The rows come from 4 hidden closed curves, with some noise, and rows from the same curve form a group. Each curve winds through 4 dimensions. The rows are also pushed far along 2 directions, which tell nothing about the answers.
In the rows, zero is written as 128.
Known rows, each followed by its group:
[136 164 107 117 112  98  71 118 138 106 125  92 159  84 124  93 120 150
 144 110] : L
[111 166 103 140 103 113 144 147 123 114 129 116 149 103 120 108 142 108
 154 132] : H
[128 154 115 122 143 115  86 118 133 106 119  91 130 151 144 120 144 122
 150 148] : W
[122 111  72 162 127  90  99  83 132  87 132 105 165 111  97  88 140 116
 182 113] : E
[110 139 124 156 152 110  77  80 154 130 123 132 149 110 161 113 118 113
 161 126] : E
[147  99 179  91 100 159 168 141 100 169 115 157 110 143 125 177 128 122
  79 144] : W
[118 146 103 144  93 134 196 161  94 126 142  93 126 130 109 122 157 132
 126 113] : L
[ 95 131 121 118  77 118 184 135  78 152 111 115 159 104 109 121 170  88
 117 118] : E
[143 105 140 132 147 129  83  76 136 130 131 124 139 149 140 142 120 136
 130 128] : H
[125 167  69 168  94  79  78  71 125  92 147  42 189  74 107  71 150 149
 180  78] : L
[137 130 148 144 120 142 132  95 113 162 136 107 130 136 144 149 135 134
 118 120] : W
[127 166 121 146 105 120 111  97 122 133 135  92 160 123 145 127 149 129
 149 127] : H
[137 121 176  89 126 159 164 159 110 164 122 139  98 160 146 178 126 137
  77 142] : H
[146 150 121 110 121 108  61 105 131 102 122  84 159 130 125 120 133 142
 144 135] : H
[148 137 146 113 201 129  30 125 196  99 115 176 101 162 178 135  76 129
 149 176] : E
[125 152 115 149  95 119 135  98 106 138 140  82 163 114 130 123 152 135
 143 108] : H
[156 128 180 120 178 154  68  78 155 155 117 134 112 179 187 175 107 134
 122 162] : W
[148 144 159  92 155 141  89 153 150 119 118 142 103 171 158 159 109 143
 119 175] : L
[127 123  84 130 114  83  80  96 139  90 119 119 171  79  93  76 134 116
 164 114] : L
[134 118 165  89 130 160 185 184 116 145 115 168  89 170 128 171 132 117
  92 172] : L
[130 144 135 117 154 120  97 111 127 116 117 105 124 156 155 135 143 125
 131 155] : W
[120 118 136 138 159 134 144 132 135 137 125 164 103 148 140 132 121 113
 130 141] : W
[ 95 113 128 112  72 124 214 143  65 160 107 127 150 107 104 132 174  83
 105 121] : E
[102  87 118 142  95 134 241 148  74 148 121 156 123 117  83 127 162  88
 108 114] : W
[110  91 126 153 127 136 203 128 100 152 130 162 114 132 113 130 143  97
 120 117] : E
[108 123  91 137  74 115 191 158  96 123 136 121 149  70  73  90 148 119
 124  83] : W
[122  98 164 116  86 158 222 138  72 183 120 138 119 141 114 165 158 114
  82 129] : L
[146 159 155 146 183 143  42  79 176 144 138 115 114 148 200 146  88 160
 139 132] : E
[137 137 162 113 164 150 116 144 162 151 130 176  94 115 162 138  87 146
 107 131] : L
[126 100 180 141 178 169 151 124 148 174 121 196  80 168 175 171 100 114
 107 150] : E
[126 129 164 107 128 161 170 173 121 163 136 142  91 139 142 153 118 146
  79 122] : H
[147 131 138 109 177 123  47 127 178  96 112 157 120 152 152 130  93 127
 148 168] : H

New rows, each followed by its group:
[140  88 186 127 135 175 166 134 136 184 129 197  92 141 147 175  96 124
  87 137] : W
[145 154 128 161 171 115  28  66 181 122 142 121 139 113 166 111  91 153
 162 115] : L
[129  92 151 126 103 155 219 136  76 158 127 133 105 161 106 164 160 116
  89 125] : E
[151 166 155 107 193 128  30 112 173 108 119 111 103 182 190 143 104 147
 143 174] : W
[117 103  98 124  86 134 242 185  76 120 137 118 113 123  61 112 169 124
 104 103] : E
[112 147 180 110 141 169 176 175 127 185 122 167  83 136 179 165 112 124
  79 142] : E
[108 145 110 152  71 133 219 152  74 150 144  83 139 112  97 122 172 133
 113  93] : L
[125 105 194  92 133 171 188 161 107 182 107 177  89 167 163 186 127 100
  75 166] : E
[118 111 133 123  73 141 222 140  63 155 127 112 139 144  93 150 177 106
 103 124] : L
[110 120 139 124 149 138 157 161 142 140 121 180 101 122 138 124 113 108
 123 140] : E
[ 98 115  97 167  90 126 208 131  89 148 152 108 139  85  91  98 154 128
 119  68] : H
[133 128 119 144 121 124 120 115 126 116 127 106 138 161 128 137 147 125
 148 140] : L
[113  98 116 118  94 116 175 123  98 142 120 149 142  81  81 109 144 105
 115 108] : L
[127 115 133 139 115 142 174 137 103 135 132 129 122 160 117 157 152 111
 126 142] : L
[105 131 101 130  98 113 177 153 108 131 134 128 137  67  88  88 138 125
 119  94] : L
[116 125 197 107 147 166 155 137 123 194 108 176  99 157 189 183 115 102
  89 161] : E
[152 118 176 133 188 151  67  96 183 145 119 176 104 181 191 171  87 126
 137 173] : H
[138 157 192 125 145 168 140 136 141 173 127 164 105 176 191 186 113 126
 111 173] : H
[144 103 159 133 144 148  95 104 155 148 128 172 117 129 150 151  88 133
 125 131] : W
[127 157 101 119 113 105 100 131 122  98 127  77 152 112 117 102 141 147
 141 118] : E
[118 142 126 148  92 129 167 114  94 152 140  98 145 114 125 134 157 131
 122 109] : H
[148 125 161 146 206 143  56  99 199 127 133 172  93 180 194 159  78 143
 146 164] : L
[137 163 124 111 123 112  76 119 141 113 127  97 147  98 131 108 114 156
 134 119] : L
[115 143  84 130 108 101 115 147 134  91 130 115 147  79  99  86 128 133
 151 108] : W
[101 123 108 121  50 120 246 172  59 151 129 119 144  60  64  96 172 116
  94  82] : L
[100 105 117 161 109 145 224 147  95 161 144 146 119 105 102 119 141 120
 111  87] : H
[120 120 117 128  75 129 193 132  78 133 129 101 148 139  94 142 172 104
 119 126] : L
[159 135 131 137 155 116  12  76 193 111 130 138 143 115 157 125  75 152
 164 129] : W
[121 121 162 118 181 157 139 169 162 154 121 200  78 144 170 148  91 114
 107 158] : E
[146  82 201 125 178 189 175 137 141 179 128 201  57 202 166 197 103 118
  84 167] : E
[129 129 123 150 148 115  84  92 154 112 124 140 142 137 144 124 119 115
 162 144] : H
[133  97 186 132 158 184 192 160 131 172 130 191  67 200 162 194 116 112
  96 169] : L
[121 150  86 142 158  90  50 116 170  77 123 127 150  99 135  77 106 116
 180 125] : E
[142 134 131 128 115 118  83  82 124 125 122  94 158 134 131 134 135 131
 139 129] : L
[127  96 181 110 153 156 147 137 139 167 113 197  97 135 144 159 108 115
  98 149] : L
[132 144 168 139 188 166 129 138 155 158 139 153  73 164 191 156  99 150
 110 142] : W
[147 127 136 146 182 146 106 132 171 122 143 149  81 160 156 136  93 152
 132 133] : E
[116 109  98 131  95  93 138 112 112 114 119 136 161  74  84  87 145 100
 145 111] : L
[129 143 152 134 162 162 149 178 145 135 137 147  84 174 161 163 112 138
 118 153] : L
[125 121 119 156 150 141 157 140 139 126 145 136 103 135 124 115 120 141
 133 112] : E
[140 157 132 127 178 123  32 115 198 110 134 149 115 106 166 109  74 160
 145 134] : L
[119 134 106 165 142 124 131 118 132 127 145 114 123 114 133 109 120 142
 139 101] : E
[125  98  85 151 110 104 151 102 103 105 132 109 151 126  80 107 158 113
 148 112] : E
[140 108 169 110 141 145 120 103 136 158 119 168 118 128 144 152 109 126
 102 136] : L
[ 77 136  96 135  72 119 230 177  75 149 127 124 143  69  95  95 165  99
 115  88] : E
[100 140 156 116 120 152 195 171 110 174 124 153 102 116 148 142 130 117
  93 124] : E
[133  98 164  92  87 150 182 146  95 164 116 151 121 138 110 170 134 115
  88 138] : W
[151 115 197 105 147 158 111 104 138 177 118 162 102 151 167 175 104 136
  95 153] : L
[124  80 144 126 119 149 179 122  96 157 132 137 114 140 108 147 135 130
  88  99] : H
[103 119 189 109 121 164 195 145  99 199 112 175 109 141 164 177 138  97
  77 142] : E
[ 94 144  99 148 105  95 113  92 116 125 117  99 178  82 129  91 154  96
 164 104] : E
[124 115 150 130  99 151 194 126  83 163 130 114 115 155 121 160 156 122
  94 121] : E
[118  98 153 102 120 154 216 191 102 141 113 182  94 147 102 153 141 102
  89 158] : L
[121  99 146 116 117 132 162 126 110 154 116 168 126 104 111 133 132 109
 105 125] : L
[123 143  91 137 168  91  50 123 178  80 123 132 143 101 135  80 102 123
 176 136] : E
[135  98 169 106 146 145 141 126 137 161 119 188 105 130 139 147 110 115
 100 143] : L
[104 154  69 147 134  81  80 123 153  85 124 116 162  72 117  65 124 116
 179 109] : E
[136 178 142 135 156 123  64 123 174 117 126 133 129 140 179 133 105 133
 160 168] : H
[141 126 111 113  81 105 107 106 106 112 122  98 171 105  97 119 144 123
 134 115] : W
